There are 2 nested groupings, the coarsest first. Each group lies inside one group of the grouping before and may be the whole of it. The rows also spread widely along 3 directions, which tell nothing about the answers.
Known rows, each followed by its group in each grouping:
[  7  30  -9  18   5 -11  23   1  -4   0  -1  -4   0   4  12  -7  16 -11
  -6  -5  -7  -2   9  10   6  16   4   9] -> k_979 Pov
[ 27  21  -2  16  -7  -5  23  -5   4  -1   9 -14   7   0  10   2  13 -14
  -5 -15   0 -13  15   6   8   9   1  -2] -> k_819 Lev
[ 11  26 -14  17   6   8  25 -25   2  12  15 -10   4  10   3 -11   6  -7
   1 -16  -7 -22   5   8   0  14  -3  15] -> k_951 Lugad
[ 24  25  -2  23  -2   1  20  -1   5   4   1 -19  -2   7  12   7   7 -19
  -5  -7  -9  -5   5   5  10  11   5  14] -> k_566 Pezev
[ 32  11  -3  14 -13 -15  25   4   9  -6   2 -10   9  -6  16  10   4 -18
  -3  -8   7  -5  14   6   6   6   0  -2] -> k_819 dipu
[  4  30 -13  11  18   5  20 -16  -5  14   7  -5  -9   7   7 -10   8   1
 -14 -12 -19   3   0   6   4  21   7  18] -> k_951 gepu
[  5  35  -9   2   5 -14  28 -24   0   7   3  -9 -25  -1  20   3  -7  -1
 -22  11 -11   4  -4   6  17  23   2   2] -> k_819 Vavoz
[ 11  22  -4  20   6 -11  21  18  -3   3   3  -9  -3  -4  16  -3  20 -16
  -6 -13 -10   4  11   8   7   9  13   6] -> k_979 noniv
[ 22  27  -2  21  -4  -7  19   3   7   7  -1 -15  -1  -1  12   8   6 -15
  -9  -6  -5  -2   4   8  11  12   7  14] -> k_566 gopul
[ 19  19  -5  19  -5  -6  29  -7   6  -2  12 -12   1   2  13   0   6 -15
  -5  -9  -1 -16  10  12  12  10  -2   7] -> k_819 baf
[ -3  40 -16   8   8  -9  24 -20   4  11   1  -5 -17   1   9 -14   9  -9
 -17   4 -13  -3  -4  11  11  28  -5   7] -> k_979 sur
[ 15  22 -11  11  -7  -9  23 -22   7   3   0 -12   4   2   8  -7  -1  -7
  -1   0  -3  -6  11   8   6  11  -8   5] -> k_951 Sinif
[ 22  23  -9  16 -19 -13  33 -15  18   0  10  -7   9   3   1 -16   8 -21
   2   0   7 -31  11  10   0   6 -16  -4] -> k_979 sur
[ 21  27  -3  17  -9 -13  25 -11   9   3  -3 -18  -8   6  15   6  -1 -16
 -13   3  -6  -4   2  10  17  12   2   7] -> k_566 Pezev
[  7  26  -1   6   2 -15  27  -5  -2   3   3 -13 -10  -8  26   9   2  -2
 -16   1 -11   9   2   6  18  20   3   4] -> k_819 Vavoz
[ 18  28  -7   8  -7 -11  26 -19   5  -3   6 -15 -11   1  22   8   3  -9
 -14   2  -3  -2   7   9  12  12   1  -4] -> k_819 Lev
[ 18  24 -11   8 -11  -4  29 -28  16  -2  13 -14  -1   0  12  -2  -4 -11
 -12   1   1 -17   9   7   4  15 -10  -3] -> k_819 dipu
[  7  26  -4   8   4 -11  29  -9  -1   3   1  -9 -16  -3  28  10   3  -7
 -17   1 -10   7  -2  13  16  20   4   6] -> k_819 baf
[ 21  18  -5  20  -1   2  23  -6   2   6   8 -12  15   0   5 -12   7 -10
   2 -12   0 -14  17   3  -1   6  -1  14] -> k_951 Sinif
[ 20  21   1  13  -1 -10  23   0   2  -2   6 -12  -2  -5  19   7   9  -9
  -7  -7  -1  -7  14   9  11   8   5   0] -> k_819 Lev
[ 13  30  -7  13   8  10  25  -2  -1   7  15 -17  -1  -1  13   2  14  -8
  -7 -17 -14  -9   8   8  11  13   5  13] -> k_819 Lev

New rows. What belongs after each?
[  9  38  -9   4   2  -2  26 -27   1   5   9 -15 -19   3  16  -4   4  -3
 -15   1  -7  -3   3  10  16  18  -2   1] -> k_819 Lev
[ 22  24  -1  24  -1  -1  17   9   7   7   3 -14   6  -1  10   3  11 -15
  -5 -14  -7 -10   7   5   4   7   9  19] -> k_566 gopul
[ 21  18  -4  14 -10 -18  30  -6   4  -5   6 -12  -4  -3  28   7  -3  -8
  -4   2  -1  -8   6  14  15   9  -5  -3] -> k_819 baf
[ 10  29  -5  13  18  11  20   7 -11  14  14 -13  -3  -1  14   5  20  -6
 -16 -26 -21   5   4   7   9  17  12  16] -> k_819 Lev
[ 28  18   1  14  -6 -11  27   3   6  -3   5 -16   8  -8  20  12   6 -14
  -3  -9   0  -6  17   8   7   2   0   0] -> k_819 Lev
[ 10  29 -11  18   7 -14  22   0  -3   2   2  -7  -3   4  14  -8  18 -10
 -11  -4 -11   0   8   9   7  15   1   9] -> k_979 Pov
[ 26  21  -9  22 -14 -17  29   5   7  -9  10 -10  15   6  11  -8  12 -17
   1  -7  10 -22  17   8   4   4  -3   0] -> k_979 Pov
[  7  31 -11   6  -1  -6  30 -32   8   2   8 -10 -19   1  10  -2  -5  -9
 -19   6  -6  -2  -5   8  12  25  -6   1] -> k_819 dipu
[ 11  26  -7  14  -1 -10  24   8   2   4  -2  -7   3  -1  14  -6  17 -19
  -6  -7  -9  -5   6  12   6  13   0   7] -> k_979 sur
[ 26  18  -6  19  -4 -14  25  -2   4  -2   3  -7  12   4  13  -5   5  -8
   1  -9  -2  -5  14   6   0   3   4   7] -> k_951 gepu
[ 15  28  -5   4  -4 -14  30 -15   5  -2   4 -10  -8  -4  17   0  -4  -7
 -14   3  -6  -5   4   5  18  15  -4  -2] -> k_819 Vavoz
[ 11  32   1  14   7 -16  18  -2   3   9 -11 -19 -24   2  27  11   4 -10
 -17   5 -15  20  -5  10  19  18   8  11] -> k_566 Pezev
[ 17  23   0   9   7  -9  24   2  -1   0   4 -11  -7  -5  23  11  11  -7
 -14  -9  -8  11   7   9  17  16   9   2] -> k_819 Lev
[ 10  26  -8  18   5  -9  21  11   1   4   4  -7  -2   0  11  -3  18 -17
  -8 -12 -10   3   9   8   9  14   8   8] -> k_979 noniv
[  7  29 -13  16   2 -16  25  -1  -1  -2   1  -4  -2   5  13  -5  12 -13
 -11   1  -5  -6   5   9  10  17   1   5] -> k_979 Pov
[  6  22  -6  13   9  -7  25   2  -5   8   6 -10  -9  -1  24   5   8  -9
 -13  -8 -13   7   0  11  15  15   3  14] -> k_819 baf
[ 10  36  -9  17   0  -6  21 -14   8   8   2 -13 -16   6  12  -3   0  -8
 -18   4  -7   0  -3   7  14  26   1  11] -> k_566 gopul
[ 12  25  -1   4   9 -13  24   4  -3   4  -1 -11 -11  -8  26  10   5  -7
 -16  -9 -17  15   1   7  18  16  10   8] -> k_819 Vavoz
[ 12  25 -10   8   2  -5  22 -16   4  -1   5 -14  -6   2  17  -1   4 -14
 -13  -5  -5   0   3  10   8  17   1   2] -> k_819 dipu
[  9  32 -10  13  -3  -6  29  -9   5   8   7  -9   2   7   6 -16  16 -18
  -5  -6  -9 -18   7  11   7  15  -6   6] -> k_979 sur
[ 20  13   4  16   2 -11  19  23   3   2   5 -10  14 -10  18  12  13 -12
  -6 -18 -11  -1  15   8   6   4  10  10] -> k_819 Vavoz
[  9  35  -9   8   7   4  23 -12  -3   7   8 -13 -13  -3  12   3  12  -9
 -13 -11 -14   0   4   8  11  18   5   8] -> k_819 Lev
[  7  33 -14  15   2 -11  26 -14  -5   1  -1  -5 -10  10  16 -11   8  -7
 -19   6  -6  -2   2   6  11  24  -7   5] -> k_979 Pov
[ 20  20  -5  12 -14 -23  33 -20   9  -2   5 -13  -5  -2  20   3  -5 -10
 -11  12   2  -5   1  11  14  11  -4  -4] -> k_819 baf
